There are 9 hidden switches. A switch that is on adds its own fixed numbers to the row, and there is some noise. The rows also spread widely along 14 directions, which tell nothing about the answers.
Known rows, each followed by its switches (1 for on, 0 for off):
[-18   9 -13  -7 -22  -5   1 -19   3  17  19 -12 -11 -17 -12   5   5  -1
 -22   0  -6  -4  34   9  -6 -10   3  -2   3   2] | 1 0 1 1 0 0 0 0 0
[ -6  -6   4 -10   1 -22  -5 -17   3  18   6 -23 -10  -1 -18   3  -9 -12
   7 -11   5 -12  -6  -3  -7 -11  17  -4  17  -5] | 1 1 0 0 1 0 0 1 1
[ -1  -1   7 -13  29 -24  -1 -19   5  32  -3   5  -3 -15 -27  -1  -3  -5
  -1  -5  24 -25   7  -5  -5 -13  12   2  12 -20] | 0 0 1 0 1 1 0 1 0
[-24  -1 -11  -8   8 -10  24 -11  -9  24   7   3 -15  -1  -6  -9   9 -17
  12  -2   5  13   2   9  11 -23  15   5  13  16] | 0 1 0 1 1 1 0 1 0
[ -8   1 -19 -23   1  -4   7  -3   9  15  22   7  -2  -1  -3   6   1  -9
  12   9  38   2   5   6   7 -18  23  15  11  -4] | 0 0 1 1 0 0 0 1 1
[ -4   4 -22   6 -15  -4  -1 -10  -7   2  -4   2   6   4 -11  -2  -6 -11
 -17  -7  -4 -11  22   7   2 -22   7   1  -9   6] | 0 0 1 0 1 0 0 1 1
[  8   2 -10   2  16 -10  14 -18  -9  22  -8 -17   8   8 -13  -2  -8 -12
  -9  10   6   0   2   6   8  -7  19 -10   5   7] | 0 1 1 0 0 0 1 1 1
[-15  23 -19  -4 -28 -10  12   1 -24  37 -12  -7  25  30  -8 -12  20 -25
  -3 -26 -25  -8 -19  20 -17 -15  10  15   7   5] | 0 1 1 1 0 0 0 1 0
[-14   5 -19 -24  -1 -24   3 -18 -11  41  22  -9 -15  -3 -18   0   3 -16
  10  -6  -6 -24  -4   9  15 -13   1   1   6   5] | 0 0 1 1 0 1 1 1 1
[-11  -9  -1 -17   9 -22   2  -5  -9  12  16  -9   1  -5  -7   1  -8 -17
  17   4  31  11  -3   6   6 -20  24   1  27   3] | 1 0 1 0 0 1 0 1 1
[ -4   7   4  -1   4  -6  10   3   2  11  -2  -5  -7   7  -6 -17  -1 -19
  14   6  16  15  -7  -8   2 -14   3  -3  10  16] | 0 1 1 1 0 0 0 1 0
[-34 -10  22 -28   1 -36 -18   5 -18   0  28   2 -16 -28 -14   8   5 -15
  39  15  -6   0  -3 -22  33 -17 -10  -4  27  15] | 0 0 1 1 0 0 1 1 0
[ -7   6 -23 -17   7  -9  25 -21  -7   8   7 -15 -29  13 -21   6   8 -17
  -2  -3  -7   0   1   7   5 -16  14  -8   7  14] | 1 1 1 0 0 0 0 1 0
[ -4 -12  -2  -5   0 -13 -14  -9   8   8  16 -17 -26  -8  -2  -8 -18  -2
  17   4  36   7   6   5  12  -6  15 -13  19   3] | 1 1 1 0 1 1 0 0 0
[-13   4 -14   6  -2 -18 -15 -14 -13  20  -4  -3 -15  -1  -8 -24 -17 -14
 -11 -27  22  12  31  15   3   6 -10 -12  11   9] | 1 1 1 0 0 1 1 1 0
[-20  -2  -9 -15  -9 -21  13 -14   1  35   8   1 -12  -6  -2  11  16 -18
  12 -24 -11  -7  -5   3  -2 -20   8  29   7   1] | 0 0 1 1 1 0 0 1 1
[-10  10 -19  10 -10   0   0 -15  -3  32 -12   7 -12   0   0 -17   9  -1
 -13 -30  10  -2  25  21 -16  -6   1   7  -2   3] | 1 0 1 0 0 1 0 0 0
[ -1  -3   2  -1   9 -11  25 -30   1  16  -1 -32  15   1 -15   8   1 -13
 -22  12  -9   1   1   2 -19 -26  30 -11  17   2] | 1 0 0 1 0 1 0 1 0
[-19   7  15 -20  12 -30  16 -11 -25  40   9 -23  15 -19 -22   9   1 -21
  12  11 -12  -3  -5   4   9 -11  15  -3  18   0] | 1 1 1 0 0 0 0 1 0
[-19   5 -43 -13 -20  -3  -2 -14 -14   1   0  21  -9   9  -6   5  21   6
   0   1   4 -18  15  14  16 -22  12   1   3   3] | 1 1 0 1 0 1 1 0 0
[  2 -17  -1  25  -9  11  -4 -20   0  -7 -11 -28  -6  13   9   0  -1  10
 -11  16 -11   7   6   5   8 -16  30 -22  11  21] | 0 1 0 0 0 0 1 1 1
[-23   8   2  -4   7  -3  19  -8 -20  16 -13   0 -14   6 -15  -5  29  -5
  13   6 -17   3  -4  -1   3 -15   9  -5   9  18] | 1 1 0 0 0 0 0 1 0
[ -5  -2   1 -12  11 -13  20 -22   6  15  14 -19  -8 -19 -18  14  12  -7
   8  10 -15 -15  -4   0   7 -49  36  -6  12   6] | 1 1 1 0 0 0 0 1 0
[  4 -15 -16 -28 -12 -27   3 -14  -8 -12   3 -12  -7  11  -4  39   2 -20
  28  15  -2 -17 -21 -19  18 -13  -1  15  -2  -2] | 1 0 1 1 0 0 0 1 1
[-27  12 -18  -9  -1 -11   7  -7  -4   3   2  20 -21  -8 -20 -10  19 -11
   5  -1  11   2  19  -5   8 -45   7   2  11  14] | 1 1 1 0 0 1 1 1 1
[ 10   2  -5  -3  17 -15  20 -18  10   4 -11 -17 -20  17 -15 -15  -5 -28
  -5  -9  19  14 -11 -13 -17 -16  10 -12  15  15] | 1 1 1 1 0 1 0 0 1
[ -5  27 -24  -9 -13  -7  25  -5 -16  51  -2  -8  22  10  -8 -10   6 -22
  15  -8 -11 -18 -15  17   1 -17   3  12 -13   5] | 1 1 0 1 0 0 0 1 0
[ -8  10 -13 -17   5 -20  25 -20   4  30   1  -2 -11  -6 -15   3   1 -25
  10  -1   4 -10   0 -11   0 -13 -14  15  -7  -1] | 0 1 0 1 0 1 0 1 0
[-12  10 -22 -12 -11  -3  15 -13  10  19  15  -8   4   4 -15   3   6 -12
  -4 -11   2 -16  -1  10 -13 -35  29  13   6  -4] | 0 1 0 0 1 0 0 1 0
[-24  14   2  -8   4 -21  -9  -8  12  13 -11  37  10 -22 -21  -7  11  -9
  -9 -22  25 -12  28 -20 -19 -23  -9  26   9 -17] | 0 0 0 1 1 0 1 1 0

New rows, each followed by its switches (1 for on, 0 for off):
[-16   1   0   0 -20 -13 -18  -5 -12  31 -11   6  -9  10   0  -5  19  -5
   8 -31 -10 -15  -2   8  -5   0  -4  16   7  -1] | 0 0 1 1 0 0 0 1 1
[  6 -11 -31  -2 -13   0  -1 -10  -3  -7  -4   2  -4  17   3   7  -8  -5
  14  11  16 -16  -3   0  17 -20  10   8 -10   2] | 0 0 0 0 1 1 0 1 1
[-19  -6  -4 -11   7 -24  -1 -20 -16  32  -4 -11 -17   4 -12  -2   6  -9
  15 -10   2  -6  -7   6   7  -5  12  -1  20   4] | 1 1 0 0 1 1 1 1 1
[ -5  10   6  -2   3 -14  -2  -4  -7  50   8 -12   5  -8  -9 -19   2 -13
  19 -13 -10 -21 -15  14   9 -22  15  -7   7   6] | 0 1 1 1 0 0 0 1 0
[ -4 -13  -6   6   1  -8   2 -14  -7 -14  10 -21  -5  -3  -8  -2 -16  -7
 -16  15   8  14  18   6   9 -17  25 -26  20  14] | 0 1 1 0 0 1 0 0 0
[ -5   1 -13   2  -9  -3 -14  -7   1  23  17  -6  -9 -11  -1 -10 -19  -2
   0  -7  22  -1  25  21  14  -2  11  -6   3   2] | 0 1 1 0 0 0 0 1 0
[  2   2 -28 -14 -12   1  11 -14   4  19  10 -19  -7  24  -5   8   2  -7
  13  -4  -1 -24 -24  14   1 -17  28   9   1  -3] | 0 1 0 0 1 0 0 1 0
[ -5 -14 -14 -18  22 -21  15 -15  -8  16 -12  12  -6  11  -6  17  10 -13
  13  -9  27   3  -7   5   7  -3  26  25  17 -11] | 0 1 1 0 1 0 0 1 1
[-12   3 -13 -23  12 -18  28 -22   2   8  18 -17 -15  -4 -23   4  12 -17
  -3  16   3   6  -4  -4  -1 -36  28 -12  27  14] | 1 1 1 1 0 1 1 0 0
[ -5   6 -14  -7   6  -7  17 -18 -11  15  -3  -9  -3   6 -18   5   4 -11
 -13   9  -2  -3  13   6   6  -1  10  -3   1   2] | 0 1 1 0 0 0 0 1 0
[ -4   6 -34  10 -11   8   4 -15 -18  14 -14   6 -22  18   0 -14   9  -1
  -4 -10   0  -4  20  25  14  -7  -2  -9 -14  20] | 1 0 1 0 0 1 0 1 0
[  4 -10  -8   1  14 -11  17 -25  -8   6  -2 -27 -17   9 -12   3   4 -11
   0  11 -18  -4 -15   0  14 -28  24 -21  14  23] | 0 1 1 0 0 1 1 1 0
[ -9 -15 -18 -16  10 -40   9 -23 -16   2   1  -4 -17  -1 -11  15 -13 -28
   3 -13   7   4   4  -6  16  -4   1   6  13   5] | 0 1 1 0 1 1 1 0 1
[-15  -3  16  -5  -6 -16 -13 -14  13  -4  -8  -1 -22   3 -18   0  22  -8
  -8 -21   2  -1   4 -21 -28 -22   8   3  26  -1] | 1 0 1 1 0 0 0 1 1
[ 11  -4 -32   2   3 -10   6 -24   3  19  -7  -6   8  10  -4   2 -12  -7
 -11  -6  22 -11   7  16   4 -15  24   5   3  -8] | 0 1 1 0 1 1 1 1 0
[ -8   1 -10   7  -1  -5   2 -15  -3  27  -1   1  -8   2   3 -13   1  -6
  -8 -21   6   6  12   9  -6   2   4   2   6  14] | 0 0 0 1 0 0 1 0 1
[ -9   3  -8  -9  14 -10  -5 -14  -4  16   7   7 -41  -2 -25 -16   1  -4
  -4 -18  12 -10  16   2   6   2   3 -15  10   9] | 0 1 1 0 0 0 0 0 1
[-24  -6 -26 -18 -25  -4   8 -17  -5  20  23  -6 -25  -2   0  16  25   2
  15   8 -18 -14   1  17  24 -30  19   9   7   5] | 0 1 1 1 0 1 0 1 0
[ -6  -3 -12  -6  -6 -13   6  -9 -11  11  -7  -6  -8  12  -5   3  11 -13
  16  -4  -7  -6 -11   5  14 -18  14  -1   6   8] | 1 1 1 1 1 0 0 1 0
[-14  19 -24 -17 -14   4  24  -5 -15  16  11  -5  13   8 -15   3  28  -6
  -4  21 -15 -11  -2  14   0 -33  28  -3   5  10] | 1 0 1 1 0 0 0 0 0
[-20   3  -1 -20 -15   2   8 -16   8  -4   3  -8 -26   9 -19  15  30   5
  -5  31  -1   2   9 -18  -5  -5   6   3  15  -4] | 0 1 1 1 0 0 0 1 0
[  6 -12   8   9 -10 -14 -19 -13  -6  31   1 -23   1 -10  11   0  -7   1
  13 -17  -9 -16  -4  14   8  -3  11  -9   6   4] | 1 0 1 1 0 0 0 0 0
[-21 -16  -5  -6 -14 -14  -9   2 -15 -20  10   6 -10 -14   8  13  -3 -10
  20  13  17  21  21  -6  24 -16   0   8   9  15] | 1 0 1 0 0 0 0 1 1
[-17  -5  11 -19 -19 -31 -14   1  -6  -1   9 -11  -6   0  -9   7  -1 -26
  23  -8   4   2 -12 -19  -4 -11 -10  11  18   3] | 1 0 1 1 0 0 0 1 1
[  3  -9  -6 -10   5 -19  26 -16   0   5  10 -29   9   1  -3  10 -11 -26
   2  17   3  10 -14  -3   2 -25  26  -5  17   8] | 0 1 1 1 0 1 0 0 0
[  2  -3   1   3   2 -13  14 -21   2  23  -6 -18   0   3  -6   5   9 -12
  -4 -10 -20 -10  -8   2  -3 -25  21   0   9   5] | 0 1 1 1 0 0 0 1 0
[  6 -10  10  -2   7 -18  -8  -9  -7  43   3 -16  -9  -5   9  -4   0  -4
  32 -17   1 -15 -23  14  11  -2  12  -2  10   6] | 1 0 1 1 0 0 0 0 0
[ -1   5   8   9  -9   8  -4  -2  -4  22  -9 -17  -8  12  -3 -15   7   4
  10  17   0  -4  -9  -1  -1  -1  10 -12   3   8] | 0 1 1 0 0 0 0 0 1
[-13  -7   6 -14  -8 -15   4  -7  -3  11   9 -11 -10   0  -3  12  12 -12
  18   7  -6   1 -12  -8   4 -15   9  10  14   6] | 0 0 1 1 0 0 0 1 1
[ -1   0 -15 -12  13  -5  17 -16  -7   2   8 -18  -7  11 -17   4  -1 -11
  -6  20   6   5   0   3  12 -12  24 -14  14  15] | 0 1 1 0 0 0 1 1 0
[ -2 -23  11   3  22 -26   2 -17 -30  -5 -19  -6  -1   0  -6   5  -2 -11
   3   3   0   7   1   0  13  -6  20 -17  20  14] | 1 0 1 0 0 1 0 0 1
[  4   5 -26  -6  -2  -1  17 -12  -8  12  -6  -6  -6  18  -6   5   3 -12
   2   2   5  -5  -2   9   8  -6  10   6  -4   6] | 0 1 1 0 0 0 0 1 0
[ -8   6 -22 -31  13   4  18 -15  11  -5  17   3  -5   5 -28  14   6   1
  -2  38  43  -4  13  -6  -1 -22  34   3  10 -12] | 1 0 0 0 1 0 0 1 1
[-11   9  -2  11  -9   0  -2  -7   9  35  10  -9   2 -16  -4 -21 -10  -6
   0  -1   8  -1  18   9   3 -22  12  -5   1   7] | 0 1 0 1 1 0 0 1 1
[-15 -11  17 -11  23 -22  13  -5 -21  10  -6  -6   1  -4  -7  -1   4 -14
  28  13  15  12 -17  -6   8 -12  19  -6  28   9] | 1 1 0 0 0 1 0 0 0
[-24   4   0 -14 -16 -16   8 -14  -6   7  25 -23 -10 -25 -13  12  -2 -14
  -6   9 -11   9  23  -4  -3 -10  -3  -1  11   9] | 1 0 1 0 0 0 0 0 0
[  9  -8 -26  -5 -16 -17  -6 -19   7   4   7 -10 -18   0   0  10 -17 -13
  -3 -21   3 -14  10   4   9  -1  -6   3  -8   2] | 0 1 1 1 0 0 0 0 0
[  4   2  -3   2   2 -15   8 -18  -8  38   8 -34  22  -3  -9  -6 -27 -20
 -16   2  11   1   8  17  -8  -3  17  -5   9  -1] | 0 0 1 0 0 1 0 1 1
